The rows of a group lie close to one hidden flat surface of 5 dimensions, which passes through zero. Surfaces can cross.
(in the rows, 128 means zero)
Known rows, each followed by its group:
[193 188 105 136 167  98 110 167 155 136 189] => tid
[ 90 143  94 113 121 177 190 161  80  94 126] => zin
[146 111 119 120 152 135 131 163 179 117 176] => Bim
[157  85 155  89 103 187 116 162 137 142 120] => Degul
[157 119  74 142 153 116 110 146  71 127 110] => zin
[157 144 151 180 148 132  94  75 139 156 148] => Nel
[132 108 111 151 156 186 147 136 140 118 171] => zin
[ 80 168 144 109 122 118 136 124 160 128 173] => zin
[109 156 105 162 131 164 167 127 111 108 148] => lonug
[ 49 129  87 158 106 117 161 111 106 122 131] => Bim
[179 158 147 107 158 131  99 147 122 144 174] => tid
[127  77 158  87  90 149 100 127 115 161 114] => Degul
[ 95 177  97 100  71 112 179 202 154 115 142] => Bim
[126 109 142 116 152 185 164 136 144 102 148] => tid
[138 192 166 121 157 135 123 104 116 120 142] => Degul
[174  86 145 110 161 141 101 121 101 127  96] => Nel
[117 144 155 102 102 139 126 128 126 141 122] => Degul
[175 128 126 131  96 111  89 132  96 167  92] => tid
[145  95  84 144  98 154 145 189 155 132 139] => Bim
[ 84 154  72 153 119  98 174 173 194 112 187] => lonug
[115 168 112 112  74 134 147 172  99 131 104] => tid
[ 78 160 127 114 119 129 171 151 169 104 162] => Nel
[124  93 108 136 132  90 126 120 134 115  87] => Nel
[ 85 184 115 139  90  55 136 105 113 132  92] => Bim
[115 163 183 102 137 128  96  89  96 152 136] => Degul
[160 114 137 106 152 177 135 159 150 122 168] => Bim
[103 110 109 126 128 102 137 127 135 111 104] => Nel
[109 166 117 140 146 196 166 129  89 110 162] => lonug
[126 136 162 116 128 162 144 117  96 107  77] => lonug
[129 108 140  87 139 142 132 140  83 116 101] => Nel
[127 145 100 155 156 176 120 113  68 144 165] => lonug
[128 143  82 140 172 123 123 144 102 126 179] => zin
[174 134 134 128 134  96  82 121 116 166 124] => tid
[141 144 101 187 148  67 112  80 137 132 115] => Degul
[128 131 134 101 142 135  79 115  75 171 167] => lonug
[116 156 142 108 135  98 113 118 130 137 154] => zin

New rows. What belongs after each?
[126 192 137 193 119 128 118  76 138 168 181] => Nel
[ 47 134 116  96 124  78 171 132 108  89  80] => Nel
[ 89 147 132 135  99  71 112 107 159 140 133] => zin
[143 152 180  77 133 117  85 122 142 146 149] => zin
[ 73 141 113 117 156 124 159 134 159 106 185] => Bim
[122  98 139 104  80 192 148 144  91 119  80] => tid
[ 88 114 145 121 136 111 120  91 123 134 128] => tid
[138 131 126 177 135 167 168  98 108  84  70] => lonug
[115 131 133 108 117 116 131 138 142 128 128] => lonug
[118 125 175  85 177 145 149 138 175  91 146] => Nel
[202 135 121 163 177 122 123 126 158 106 127] => Degul
[173 154 124 128 165 105  90 136 144 145 158] => tid
[188  92  97 133 167 151 109 149  84 124 110] => zin
[103 200  92 141 123  66 142 155 140 129 158] => tid
[ 53 167 120 125 110 120 166 134 148 122 173] => zin
[108  80 155  85  54 144 102 139 121 163  98] => Degul
[101 161  97 112  79 139 161 179 122 136 153] => Nel
[126 145  88 114 128 112 146 155  39 119  71] => zin
[ 84  99  90 126 101 122 136 146 118 126 132] => Degul
[ 84 125 128 112 143 176 157 133 117 111 169] => Bim
[101  87  71 175 131 115 141 122 159 120 147] => Bim
[102 108 111 153  85  37 113 104 155 134  64] => lonug
[123 103 162 102  84 128 100 110 118 158 108] => Degul
[206 151  88 168 121  72  96 150 136 159 132] => tid
[160 100 109 192 133 110 137 108 165 112  70] => lonug
[ 88 133 100 172 121 104 139 108 170 129 165] => zin
[126 182 158  95 142  75 126 131 155 120 143] => Bim
[ 95 100 118 164 160 123 120  74 116 127 122] => Bim
[147 110 174 104 120 140  97  91  72 135  62] => lonug
[118 125 138  92 141 132 132 125  82 116  96] => Nel
[102  96 128 125  74 101 102 105 111 159  92] => Degul
[134 124 145 126 123 131 137 123 131 115  82] => lonug
[100 125 142 128 116 109  95  86 100 155 124] => Degul
[115 130 147 101 157 149 118 118 105 128 155] => Degul
[156 144 136 108 192 113  79 128 132 155 210] => zin
[ 96  99 140 123 130 121 123  93 125 132 116] => tid
[123 142 102 148 174 112 108 120 144 137 210] => zin
[ 69 196  90 135 134  71 166 146 153 108 173] => tid
[ 84  91 122  81  60 150 148 179 131 136 118] => Degul
[164 149 129 127 173 114 104 135 148 135 173] => tid
[198  84  97 170 139 128 146 159 178 104 103] => Degul
[175 105 136 147 165 133  96 107 124 133 130] => Degul
[ 82 126 149 113 187 150 139 100 137 113 176] => Bim
[187  98 156 100 127 213 113 161 105 138 125] => Bim
[ 97 132  95 147 127 159 168 137 115 107 139] => zin
[ 67 197 147  94 122 116 149 111 102 123 156] => Degul
[174 138 177  76 154 124  78 136 109 156 140] => zin
[135 156 139 157 130  82 102  71 126 151 110] => Degul
[129 150 120 110 126 107 127 139  86 132 115] => zin
[142 108 108 166 116  77 149 134 206 105  83] => lonug
[201 156 138 148 121 120 129 134 170 118  94] => Degul
[ 93 147 167  62 109 136 159 147 128 106 113] => lonug
[ 54 136  85 122  97  73 165 145 120 105  90] => Nel
[133 130  87 169  72  57 125 128 137 145  82] => Bim
[122 153  79 123 135  82 123 142  57 133 101] => zin
[ 82 154 131 110 105 104 117  93  75 141 101] => lonug
[143 106  72 199 121  73 104 114 153 147 127] => lonug
[111 107 152 138 102 187 176 128 166 102 123] => zin
[109 142 141 106 117 127 151 145 145 106 116] => lonug
[182 106 205  75  96 146 108 129 116 136  59] => zin
[143 136 122 103 139 161 139 157  85 115 122] => zin
[145 115 123 127 129 111 103 104  83 137  84] => Nel
[130 136 102 116  92 139 149 181 136 122 137] => Bim
[ 97 109 105 163  88 163 182 134 126  97  72] => zin
[160 115 150 119 140 160 156 152 173  88 118] => lonug
[139  93 155 119 180 167 117 110 149 115 150] => tid
[114 132 150 122  98 105 170 128 162  83  47] => lonug
[160 149 175 122 153  99  96  94 120 130 112] => Bim
[159 113 138  83 147 136 104 173 169 144 183] => lonug
[152 118 154 113 152 183  99 104  67 142 128] => lonug
[113 154 169  74  76 116 133 135  99 129  71] => zin
[166 157 129 180 179  86  97  64 133 128 125] => Degul
[178  88 171 121 114 165 116 115 155 133  86] => zin
[128 135 183 115 194 121 100  51 114 121 129] => Bim
[153 112 123 188 126 123 122  83  95 119  48] => lonug
[155 172 181  94 110 164 145 145 139 121 130] => Degul
